The rows of a group lie close to one hidden flat surface of 9 dimensions, which passes through zero. Surfaces can cross.
Known rows, each followed by its group:
[-42  22  25  26   7 -18 -26  16  23  14 -14  68  -3] | Bopi
[ 16  -2  -9 -17   7  19  38  -2 -34 -17  20  34  43] | Zapu
[  3  -1  31  10  19  14  40 -26 -16 -21  -5  30 -41] | Zapu
[ 38  -7  -6   3  20   9 -15  -8 -20   2  40 -37  14] | Seg
[  7 -16 -15 -13  -4 -38 -31   0  47   5   8  29  14] | bog
[  6 -33 -24 -58  23  -2 -11   5  -3  15  -7  -7  18] | Zapu
[-30 -18 -12   0  39  35  -9   5 -36 -22  49   7 -45] | magit
[-56   7  16 -32 -57  30  -4   0  51 -11   1   8  29] | Bopi
[ 27  -5 -20  16 -26 -20  29   9 -20  20  14   0  50] | Zapu
[-17 -40 -14 -41  15 -34  -8  15 -21  32 -17  -5  12] | Zapu
[ 24 -13 -41  13  -6 -22  29   2 -27 -39  37  23  13] | bog
[-38  -6 -18 -14  15  -1   4  28  30 -10 -32  48  -9] | Bopi
[ -3  -6  52  -1 -22 -30  22 -35 -27  12   2  18   8] | Seg
[ 22  -9  11 -15  30  25  30   3  -9  40  -3  35  41] | Bopi
[ -4 -22   1 -35 -28 -17   5  -8 -11 -13 -10 -57  10] | Seg
[ 14   8   4   5  15  -4 -30 -12  21 -20   7   1 -17] | Seg
[ 28  -7  10  14  -2 -14  38  -6 -26  23 -30 -34  -7] | Zapu
[ 22   7  21 -35  46  29 -45 -24   4  19 -10  -6 -17] | Bopi
[-19  -3   0  56 -29 -48  36  26 -15  32 -11  24   6] | Zapu
[  9   1   2 -29 -37  19  26 -34  -6 -58  29 -14  14] | magit
[-11 -23  -8  37  13 -23  11  17  28  24   8  34 -27] | Bopi
[-65 -20 -11  -2 -15   2  13  28  22  -9   2  26 -16] | bog
[-11  11  -6  35   2 -27  36  35  25 -40 -32  23   8] | magit
[ -6  16  23 -16  15  -2  24 -15 -73 -22 -25  20  -4] | bog
[  0  17   2  -2 -14 -16 -23 -18  55 -40 -14  16 -24] | Seg
[ 18  24  17  -5 -28 -11 -11 -26  38 -12 -21  12   8] | Zapu
[ -3 -34  33  -5  20 -28  26 -14   1 -30   5   4 -20] | bog
[ 18   0 -28 -10  29 -38 -14  17 -50  22 -11  27  29] | Seg
[ -3  15 -26  12 -15  -7 -47  22  11  44   4  -9  17] | bog
[  6  -9  -7   0  30  -6  17  10 -39 -25  17  14   9] | magit
[  4   2   2  39  31 -35 -10  25 -62  27   4   3   5] | Bopi
[ 11 -22  20  -2   2 -26  36 -15  15   9 -23  34  -7] | magit
[ -6   9 -37  21  17  24  -4  24 -38  43  -9  -2 -31] | bog
[  0   4 -17   4  50  54   0  35  -2  18 -13 -14  -9] | Bopi
[-21 -25 -17 -22 -14  -2  36  23 -27  12  13  24  48] | Zapu
[  9  13  22  -8   3 -25 -37 -26  10 -30  -3  -6 -14] | Seg
[-12   8 -22  11 -11 -34 -26   1  20   5   0  60  -7] | bog
[ 15  48   0  39  -1  24 -52  -8   4  -4  22 -10 -15] | magit
[ 14 -19 -27 -38  26  43   8   5  19  -6   5  -6   7] | Seg
[ 18  28 -18  39 -11  20 -15  20  -4 -10  -2 -78 -11] | Seg
[-22 -38 -16 -17  -3  -5  14  20  31 -19  22  -7  12] | bog
[ 27  37 -19  30   4  22 -20   2  -2 -44  10 -32 -16] | magit
[-26 -38 -11  -8   4   2  51  19 -10   7  -6   8 -13] | Bopi
[ 50  34  17  31  18  24  -6 -27 -12  -3  33  24  10] | magit
[  5  12 -30 -41  30 -22 -55   2 -63 -41  -5 -15   8] | magit
[  0   2 -12   9  -8  -4 -45   1  46 -34  30 -27  -8] | Seg
[ 15 -33  22  14  19  13  57 -18  14  27   6  28 -34] | Bopi
[-42   8 -15  31 -12 -32 -16  39  26  21 -23  29  -8] | Zapu
[-15 -26  -1  -3  16 -34 -34  26  33 -11  15 -24  14] | bog
[ -3  -8  18  -5  16  -2 -18 -26  -2   5  11  32 -39] | magit

New rows. What belongs after each?
[ 23  25 -18 -17  -2 -23 -11   6 -39 -54  -5 -11  47] | magit
[  7  25  63  21  -5  -7   9 -34 -11 -24 -14  -3 -15] | bog
[-12 -25  -4 -28  48  19  -7  22 -27  52  -2  19  16] | magit
[ 14  -5  -3  28  10 -44 -26 -16 -28  -8   8 -20 -53] | magit
[ 35 -19  17  17  26  -9   6 -22 -29  56  -5 -23 -35] | bog
[ 34  14   8 -14  22  22  -2 -29  -3 -31  10  19  -3] | Zapu
[-25 -13   2  -6   9  33   4  25  -6  33  10 -16  13] | Bopi
[ 51 -13  -9 -13  27 -12 -23 -22   5  13  -2 -32 -20] | Zapu
[  8  -3  18   4 -31  23  -3 -36   9  21  35 -15 -10] | magit
[ 11  21  20   9 -24 -46 -18  -9 -20   8 -27 -16  20] | Zapu
[ 17  -1   2   4  41  27 -10  -2 -27  25  27  11  -4] | magit
[ 23  24 -10  14 -18 -27  34  13 -39  11 -25  14  56] | Zapu
[  2 -14  11 -25  24 -17 -59 -29  21  -9  18   7 -36] | Zapu
[-26 -37 -23   3  -4   1  18  12  -6  62   7  14 -31] | bog
[ 34 -12 -16  18 -15 -33  34   6 -23  28   0   3  33] | Zapu
[ 23  15 -22 -16   1  27 -15 -18  13 -39 -15 -41 -44] | magit
[ 34  19  22  -5  36 -12 -33 -13 -63  12  16   6  35] | Seg
[  5  12   2 -24   0 -37 -38 -24  44 -14 -13  70   7] | Zapu
[-29 -19 -16  19  22 -58   1  33 -19 -25 -25   6 -36] | magit
[-33  16   0  28 -39 -15 -11   5  10  16   9  28  -3] | bog
[ -9  23 -11  27 -26 -21  15  18  21   2 -12  55  28] | Zapu
[-14  21 -46  31 -25   4  -4  46   0  13   4  -5  37] | Seg
[-15 -42  15 -38   0  -7  33 -12   6  20 -33 -14 -26] | Zapu
[-33  30  -4 -11 -55  58  14 -10  33  42 -20  33  -5] | bog
[  6  40  -1 -16  15   7 -58  -7   8 -25 -20   3  -3] | Bopi
[ 56  -3 -18 -22  11 -12  40 -12 -17  11 -30  18  35] | Zapu
[ -7  17   0  24 -19   2  22  20  -3 -32  18  12  41] | magit
[ 44   9   2   6   6  16  24 -29   3 -29   4  -3 -13] | magit
[-44 -64   1 -46 -10 -29  -6  12  -3  42  -2 -38  -5] | Zapu
[ -1   4  -8 -27 -40  26   3  -3  40  -5   8 -15  38] | Zapu
[ -5 -42  -2 -43  11  37  18 -12  12  44  -3 -19 -31] | magit
[-2 19 -3  7 -9 19 17 22  3 14 -1 25 61] | Bopi
[ -6 -17  23 -17  27   2   5 -18  44  -5 -23  28 -40] | bog
[ 43   6   6  -4  28  15  18 -25 -24 -25  20  22   8] | magit
[  6  46  30 -15 -28   2 -22 -17 -14 -17 -10   5  49] | Seg
[  7 -11  -5  -8  41   1 -48  12 -25  -3  27 -49  -4] | Seg
[-46 -13 -26   0  20 -15 -11  51   0   4 -27  -5 -13] | magit
[ -9   0  17  14 -22 -54 -25 -13   3  23 -14   8 -13] | magit
[-14 -14   5 -45  13 -24 -22   0   5  -1 -20  22  21] | bog
[  5  35  57  23  -8 -18 -39 -30 -19 -19  -1 -36 -14] | Seg
[  7   1 -18   5  25   6  12  -2 -30  12 -12  26 -30] | bog
[ 45   4  10  24 -17  -5  10 -31  18  -9  42  10  12] | Seg
[ 25  23  15  18   6   9  -3 -17   2  -9  12  27  11] | magit
[-18  -2  21  19 -22   2   6  -7  15  22   4   3 -17] | bog
[-32  15 -12  35 -18  14   1  28 -36  16  10 -18  -4] | bog
[-18 -18 -30   1 -37   8  25  16  16 -28   9 -46 -12] | Bopi
[-21   2   5  -7  31 -18 -44  20 -38  13   7  -7  13] | Seg
[ -6   8  11  16 -28  27  24  -4  35 -28  15 -10   0] | bog
[  0 -12  23 -41 -30  39  21 -38  28  23  13  12  13] | magit
[ -7  38  49   3 -28 -18 -34 -11  14 -29  -6 -17  41] | bog
[ 13 -17   0 -11  15 -36  23 -12 -59 -21   7  21   4] | bog
[ 49  11 -32   2  37   5 -20   5   1   9 -16 -18  -8] | Zapu
[-60   6  16 -13 -41  -5  -3  16  14   0 -21  -1  16] | Zapu
[ -2  -4   6  -8 -28   2 -22 -23   0 -15  18 -55 -23] | Bopi
[ 59  10 -27   1  19 -48 -29  -9  -2  13 -12  30  22] | Zapu
[ -4 -19  -7 -24  25  -4   3  22 -67   3  -2 -44  25] | bog
[  8  14   6  57 -20  18  37  14  12  15  24   2  15] | Bopi
[  3 -10  27 -22  31 -11 -28 -21  -6 -17   0 -17 -27] | Seg
[-18 -31   8 -28  12  21   2  -3  -9   7   8 -41 -21] | Zapu
[ -3  34  19  17 -12   8 -31  -8  27 -13 -21 -34 -24] | Zapu
